There are 5 ways to turn a row about zero (a turn may also mirror it). The second row of each pair is the first, turned, with some noise. The first 45 pairs use one turn. New pairs use 2 turns, one after the other, and a turn may come again.
In the rows, zero is written as 128.
Known pairs, each followed by its turns in order:
[136 125 159 162 142 106 146  46]
[105 114 136 155 133 173  53 137]  (3)

[143 157 102 126 138  97 154 156]
[145 129 128  85 136 144 129  86]  (0)

[110 116 122 127 133 155 102 119]
[131 127 106 151 107 152 124 151]  (2)

[166 126 165 145 122 111 158 151]
[145  82  87 138 125 149 130 143]  (3)

[ 83  83 130 122  99 124 148 102]
[158 105 172  97 143 140 155 132]  (4)

[105 161  66 140 168 166  74 138]
[ 88 114  74 139 156 161 123  59]  (4)

[133 139 114 125 164 133 109 155]
[ 91 134 106 153 130 138 118 115]  (4)

[120  96 104 196 108  75 130 133]
[158 121 204  97 111 112  91 144]  (0)

[126 143  46 207 123 129 128 114]
[113 131 136 114  85 139 146  27]  (4)

[168  86 117 210 106 113 129 120]
[150 155 179  83 122 110 109 192]  (0)

[136 123  66 210  87 118 200 113]
[186 121 115 112 135 217 113  60]  (3)

[ 94 149  85 145 110 125 170 128]
[120 146 171 119 129 180 154 112]  (2)

[129 111 117 112 126 198 109 140]
[ 95 148 105 108 190 125 135 120]  (4)

[128 130 152 119  56 157 161 108]
[139 176 124 175 156 161 102 154]  (0)

[139 186 115 141  91 107 127 135]
[110 116  91 138 122  99 172  97]  (1)

[155 132  46 124 102 101 111 115]
[137 158 135 180 155 136 153  62]  (3)

[113 111 128 106 109 139 151  98]
[145 160 144 136 120 140 117 145]  (3)

[126 122 107 115 137 178 142 107]
[120 130 133 147 160 144 175 132]  (0)

[162 192 141 124  89 127 139 107]
[106 161  78 124 117 115 169  82]  (1)

[122 173 106 137 133 124 140 101]
[164 126 126 125 102 163 155 112]  (0)

[127  91 128 120  58  46  56 113]
[ 82 145  54  64 135 147  59  98]  (2)

[127 175 146 128 124 117 158 124]
[128 155 108 159 136 124 152  87]  (1)

[114 142 105  86 132 145  89 136]
[152 120 158  97  91 102 141 119]  (1)

[124 139 126 143 104 123 125 210]
[144  86 121  99 112 121 201 118]  (3)

[194 117 133 133 125  87 146  84]
[133 114  86 194 142 160  94 127]  (3)

[127 121 123 145 136 158 103  94]
[ 96 148 146 125 102 131 105 106]  (3)

[175  72 122 202 175 137 127 173]
[ 83 212 159 165 101 143 177  96]  (4)

[141 150  65 151  94 115 115  92]
[164 168 130  95 139 188 114 121]  (2)

[128 162 128 102 152 126 150 120]
[117 106 104 117 111 129 109 149]  (4)

[131 123 144  94 161 120 170 177]
[138 116 171 155 163 164 124  78]  (1)

[155 210 163 121 121 112 117 106]
[156 126  72 136  92  94  68 144]  (4)

[145 131 113 117 101 104 134 178]
[135 119 125 104 166 136  91 110]  (0)

[125 108 164 109 104 111  74 158]
[ 81 131  79 131 103 101  94 117]  (2)

[128 123 121 112 119 116 141 130]
[121 127 130 128 147 134 131 112]  (2)

[124 128 128 133  46 126 131  46]
[160  90 117  71 107 195  97  86]  (2)

[133 147 110 124 143 113  82 106]
[163 106 106 119 112 100 142 132]  (0)

[163  46  87 157 148 155 132 107]
[ 97 192  67 121 127 173 113  82]  (3)

[ 98 115 110 131  84 141 189  92]
[150 125  71 153  91 190 147 144]  (1)

[124 146 166 157 112 162 100 116]
[150 166  97 101 140  98 130 130]  (1)

[ 73 133 133 181  97 134 143 175]
[180  86  84 152 178 110 141 143]  (1)

[128 207 117 143 186 188  77 133]
[191 172 111 142  84 101 190 179]  (2)

[118 121 114 137 129 140  93  58]
[165 112  90 109 145 141 168  97]  (4)

[143 146 108 124 128 102 121  91]
[158 136 125  90 153 139 134 122]  (2)

[111 109 112 134 112 134 149 109]
[145 130 163 147 143 130 145 130]  (0)

[104 133 126 170 126 129 167 136]
[142 123 107 167 162 149 148 154]  (1)

New pairs. What belongs after each?
[101  78 151 176 129 121 150 119]
[ 66  94 136 155 138 112  99 140]  (2) (0)

[ 94 124 130 133 110 140 123 119]
[120 121 141 156 155 141 126 145]  (2) (0)

[178  64 126 210 107 141 134  46]
[183 138 102 148  35 201 130 157]  (3) (2)

[132 126 123 137 129  62 159 104]
[163 159  80 145 106 115 112 131]  (0) (0)

[ 95  70 129  92 151 104 139 131]
[103 108 153 123 162 165  98 156]  (0) (3)

[134 132 158 133 103 141 136  75]
[150 119 123 101 132 182 111 146]  (0) (0)

[125  78 147  67  46 149 143  97]
[127 109  57 141 180  85 141 191]  (4) (3)

[136 125 115 115 174 154 141 103]
[141 165 127 116 131 128  77 146]  (1) (4)

[122 131 167 123 126 129 134 116]
[127 144 150 142 144  96 109 122]  (2) (0)

[122  93 145 149 145 129 149 173]
[146 158 111 126 145 150  76 130]  (4) (4)

[115 177 153 124 150 110 115 101]
[135 143 148  65 130 129 128 126]  (1) (2)

[ 77  98 142 120 141 126 127  77]
[140 156  70 117  93 112 113 132]  (4) (3)

[125  99 130 118 101  88 130 134]
[141 119 100 116  91 100 110 131]  (0) (0)

[123 141 138 138 118 119 100 157]
[149 118 167 135 136 126 135 122]  (2) (3)

[ 54 120  97  59  81 139 118 156]
[109 193  89  93 105 179 102  65]  (3) (0)

[140  96 143 159 130  82  94 112]
[188 134 144 135 146 136 132 170]  (3) (1)

[131 160 175 105  68 138 112 155]
[127 166 203 119 112  96 116 148]  (3) (4)

[148 145 113 124 129 138  78  84]
[ 93 131 156 130  87  93 149 124]  (0) (4)

[178 131  97 137 124 128 148 127]
[152 133 122 144 150  95 167 111]  (0) (2)

[126 156 148  74 116 142 136 131]
[164 165 166 133 123 123 147 127]  (2) (0)

[143 125 138 155 109 130  47  79]
[167  93  88 112 201 104 126 135]  (2) (0)

[118 130 133 119 151 123 122 128]
[128 124 125 111 117 108 114 136]  (1) (2)

[143  74 138 120 116 127 103 130]
[124 145 160 136 106 161 160 125]  (3) (2)

[134 137 123 168 126 103  62 162]
[101  87 154 168 123 114  80 120]  (1) (1)

[139 146 131  82 107 122 148 154]
[101 140 142 130 131 100  82  93]  (0) (3)

[134 151 145 191 125  86 150 121]
[109 148  65  82 115 116 143 108]  (4) (1)

[143  52 127 145 119 150 116 148]
[ 65 111 150  98 111 137 168 101]  (2) (3)

[ 80  71 162 125 129  84  85 154]
[ 97  76  63  84  84 142  92 128]  (4) (3)

[139 119 122 156 134  81 134 144]
[108  97 100 134 102 127 123 101]  (2) (0)

[142  90 127 120 177 109 121 123]
[ 97 125 136 177 112 163 137 121]  (2) (4)

[164 100 124  46 136 132 161 101]
[128 135  87 204 130 160 136 175]  (1) (0)

[137 120 163 109 144 104 114 167]
[ 98 152 175 145 153 119 137 117]  (0) (3)

[163 143 136  88 123 163 148 131]
[153 120 141  97 155 130  88 141]  (2) (2)

[125 142 169  82 118 128 131  96]
[112 129  96 143 121 104 171 165]  (0) (1)

[129 139 157  92 107 114 175 134]
[132  70 114 107 151 150 120 141]  (2) (2)

[135  99 108 105 134  99 184  67]
[149  80 116 182 166 110 132 178]  (2) (2)

[125 209  67  91 119 154  79 210]
[182  81 112 177 150 196 192  65]  (4) (4)

[142 126 107 124 136 105  59  46]
[144  62  78 138 112  83 122  82]  (1) (1)

[127 124 127 126  70 126 118 187]
[105  96 127 129 140 120 197 153]  (1) (4)

[150 153 167 135 109 148 106 153]
[115 149 110  87 124 135 101  97]  (2) (2)

[158 150 129 131  93 141 168 140]
[122 112  84 117 127 150 168 135]  (0) (0)

[138 118 118 127 123  46 138 142]
[141 126 172 160 150 115 135 192]  (3) (2)

[176 113  85 110 117  82 125 155]
[ 70 109 161  84 131 144 109 129]  (4) (2)

[193 117 129 129 144 143 157  46]
[129  86  98 166 129 222 135 120]  (1) (0)

[116 121 149 112 168 125 133 146]
[155 119 138 117 157 119 153 140]  (4) (1)

[167 143 127 190 122 193 131 121]
[115  83  99 168  73 137 166 139]  (2) (3)

[125  87 152 126 136 124 132 124]
[ 98 141 131 101 147 149 148 124]  (2) (3)

[ 78 127 119  94 157 110 117 163]
[ 86 103 154 122 114 121 148 175]  (4) (0)

[144 113 146 105 169 156 126 131]
[146 119 125  84 135 112 142 102]  (4) (3)

[143 158 126 116 121 122 148 112]
[100 131 128 118 140 118 120 142]  (3) (1)

[ 74 128 152 104 134 120 104 192]
[ 62 176 163 110 133 158 135 125]  (0) (3)

[183 139 117 150  95 136 210 123]
[159 102 132 129  88  43  89 132]  (0) (3)

[116 131  88 114 121 152  81 135]
[161 176 158 133 101 144 137 120]  (2) (2)

[125 163 100 121  60 126 137 108]
[117  93  95 127  96 170 153 149]  (1) (1)

